The groups are shells around one centre, one inside the other: the same stretched ball of 5 dimensions in 9 sizes.
(in the rows, 128 means zero)
Some rows, each with its group after it:
[146 111 164 104 132 102 121  66 154 123 121 119  61 145 179] | Q308
[127 112 156 124 129 105 127  83 168 120 109 125  60 123 183] | Q631
[164 103  71 158 122 106 169 121 149  76  86 135 149 117 103] | Q980
[120 115 112 136 135 106 145 130 176  99  97 125 105 117 140] | Q631
[146 119 128 141 138  87 140  85 167  84 115 119  91 121 140] | Q980
[147 114 126 117 127  94 145  99 186 132 115 117 108 142 161] | Q961
[177 117 119 150 133  78 148  60 159  76 122 119 105 125 130] | Q136
[125  77 105  88 107 169 143 160 115 147  59 151 118 151 157] | Q145
[165  99  73 135 107 109 177 130 180 134  89 132 165 137 135] | Q133
[145 100 115 143 117 118 148  99 147 103  88 140  98 115 153] | Q136
[117  87 116  83 110 156 142 159 148 169  72 141 114 155 175] | Q136
[197 100  65 138 116  99 176 105 147  94  99 128 174 147  98] | Q308
[101 106 153 114 131 129 121 118 153 120  91 133  55 120 181] | Q609
[156 118  75 160 131  84 170 123 186  81 103 121 151 116 107] | Q631
[162 117 100 163 136  84 154  88 157  57 108 124 116 111 110] | Q136
[100 107 175 106 136 129 108  98 141 116  98 131  30 124 190] | Q145
[175 104 107 165 125  99 152  67 127  57  99 137 103 108 121] | Q609
[117  81 129  93 108 164 134 140 125 153  66 150  89 141 181] | Q133
[183 111 107 155 127  84 155  64 152  75 114 124 116 123 124] | Q961
[167 107  87 163 127  99 160  97 142  61  95 133 127 111 107] | Q980
[127  97 153 124 121 132 124  87 129 112  89 142  53 118 181] | Q308
[174 114  75 154 130  84 169 108 168  74 106 121 155 127  97] | Q491
[155 104  85 121 125 111 160 133 159 109  94 125 149 145 117] | Q491
[130  97 103  91 113 134 153 155 173 166  85 130 136 158 162] | Q136
[142  97  75 139 116 126 166 148 155 107  75 140 147 123 123] | Q961
[211 115  78 200 127  63 174  44 146  26 115 127 138  98  86] | Q308
[ 97  98 131 113 123 145 131 146 148 127  74 141  78 121 171] | Q631
[124  95 132  74 117 139 136 138 160 173  91 129 104 165 182] | Q491
[154  90  58 113 110 136 174 169 150 129  71 138 180 151 112] | Q308
[156 120 120 133 129  80 151  88 194 117 121 114 113 134 152] | Q491
[137 107  91 158 125 110 158 126 159  81  85 136 120 104 125] | Q609
[131  90  74 131 108 142 166 165 153 126  63 147 148 125 136] | Q133
[115  87 122 108 118 157 133 141 115 117  66 149  88 130 156] | Q631
[165 106 102 127 127 103 152 101 149  97 103 125 127 140 125] | Q980
[160  96  64 133 111 120 175 146 161 118  80 136 169 137 118] | Q961
[103  99 154 103 120 140 124 121 155 147  85 138  60 128 197] | Q133
[185  91  80 137 114 118 164 102 121  88  87 139 147 138 109] | Q145
[170  97  91 121 113 114 162 112 153 124  94 131 145 148 134] | Q961
[122  88  89 109 114 152 153 169 138 130  63 145 132 137 139] | Q609
[194 105  56 178 110  86 188  97 171  83  96 133 174 114 104] | Q145
[146 119 129 130 144  89 135  89 159  81 117 116  92 131 132] | Q145
[154 100 132 141 119 113 140  74 137  98  97 138  80 117 160] | Q133
[157  90 112 116 112 132 148 106 128 122  85 141 113 141 150] | Q491
[153 106  99 145 132 109 149 107 135  68  93 132 115 120 113] | Q609
[149 111  95 161 128  99 157 108 160  74  95 131 118 107 122] | Q980

New rows, each followed by its group:
[112 110 153  96 127 117 127 115 182 156 105 122  73 142 194] | Q609
[104  92 128  93 120 154 131 153 139 142  72 141  90 140 170] | Q961
[150 118 154 136 138  86 128  56 160  90 124 118  63 123 161] | Q631
[145  81  96 127 107 152 152 130 110 110  63 154 117 126 141] | Q145
[170 109  90 119 127  97 160 114 166 111 108 118 150 153 118] | Q133
[137 105  97 147 130 116 150 125 142  76  85 136 113 113 120] | Q609
[117  82 104 115 110 163 144 154 119 123  56 155 106 125 153] | Q145
[124  98 129 102 114 131 141 128 169 158  89 133 100 142 183] | Q491
[115  96 142 114 119 139 130 117 142 130  82 141  70 124 181] | Q491
[129 101  87 135 121 125 158 150 160 108  77 137 133 122 131] | Q136
[186 103  80 143 123  98 166  97 143  81 101 128 151 137 102] | Q609
[190 109  99 162 120  82 163  63 158  80 112 127 126 120 126] | Q609
[170  90  72 157 110 124 169 114 127  83  74 148 144 116 113] | Q609
[147 114  99 128 123  93 161 122 201 134 107 118 138 137 148] | Q609
[153 120  98 144 135  83 157 110 184  91 112 116 130 126 122] | Q136
[171 110  65 151 126  92 174 124 169  84  98 124 166 129  97] | Q491
[175 101  81 137 122 106 164 109 144  90  95 130 148 137 109] | Q961
[169  90  77 154 112 125 165 111 121  79  75 147 138 117 112] | Q609
[140  88  89 121 117 145 152 145 120 104  68 146 129 133 125] | Q631
[132 121 112 124 135  91 149 125 198 118 111 114 119 134 144] | Q631
[131  97  90 144 122 132 153 140 133  83  71 144 119 111 122] | Q133
[185 101  54 178 116 100 181 108 141  57  84 140 164 108  87] | Q609
[172  97 101 159 117 111 156  81 128  75  90 142 112 112 128] | Q609
[204 105  51 175 120  86 184  93 145  53  98 131 177 120  76] | Q133
[143 125 125 128 140  79 144  98 194 107 124 109 106 134 145] | Q631
[109  99 150  82 118 138 128 130 167 173  92 130  79 151 200] | Q609
[159 109  85 132 115  96 171 124 198 137 102 122 156 139 142] | Q133
[168 108  79 171 131  98 162 101 135  43  92 134 132 106  91] | Q145
[104 100 140  56 123 140 129 158 178 191  94 122 102 175 191] | Q308
[133 113 147 125 130 102 131  86 168 116 110 124  72 126 173] | Q961
[177 119 123 143 133  73 148  59 171  89 128 114 106 132 137] | Q609
[146 121  96 150 135  84 158 115 188  87 109 118 129 119 122] | Q609
[174 100  45 140 108 106 190 148 183 125  86 130 198 141 108] | Q308
[159  97  75 140 110 117 171 131 162 117  82 137 154 129 128] | Q980
[165 123 102 138 131  72 161  96 203 112 124 109 136 137 135] | Q631
[155 104 137 136 123 106 138  69 145 101 105 132  79 123 161] | Q609
[145 105 116 131 118 109 151 105 170 124  98 130 109 127 160] | Q980
[129 101  91  91 122 128 155 168 175 151  87 125 149 160 141] | Q145
[182 114  87 156 120  77 172  87 188 101 113 120 148 127 127] | Q609
[221 108  52 192 117  70 190  67 155  49 107 129 176 112  80] | Q308
[136 110  94 138 127 108 157 134 173 103  92 128 128 122 130] | Q980
[186 126  70 173 133  57 179  91 198  69 122 111 164 119  95] | Q145
[140 102 133  90 124 120 136 113 159 146 104 123 102 159 167] | Q136
[139  96  73 142 112 128 168 152 160 112  71 142 148 120 128] | Q609
[154 114 130 154 132  91 140  68 154  76 111 127  82 110 144] | Q961
[120  92 100 111 109 144 154 159 162 151  70 142 126 135 163] | Q609
[141 105  87  94 121 116 161 159 187 156  95 120 160 164 140] | Q308
[173  95  58 165 113 116 177 124 136  73  75 144 161 113  97] | Q609
[197 107  79 149 117  83 174  84 168  98 111 123 160 138 115] | Q631
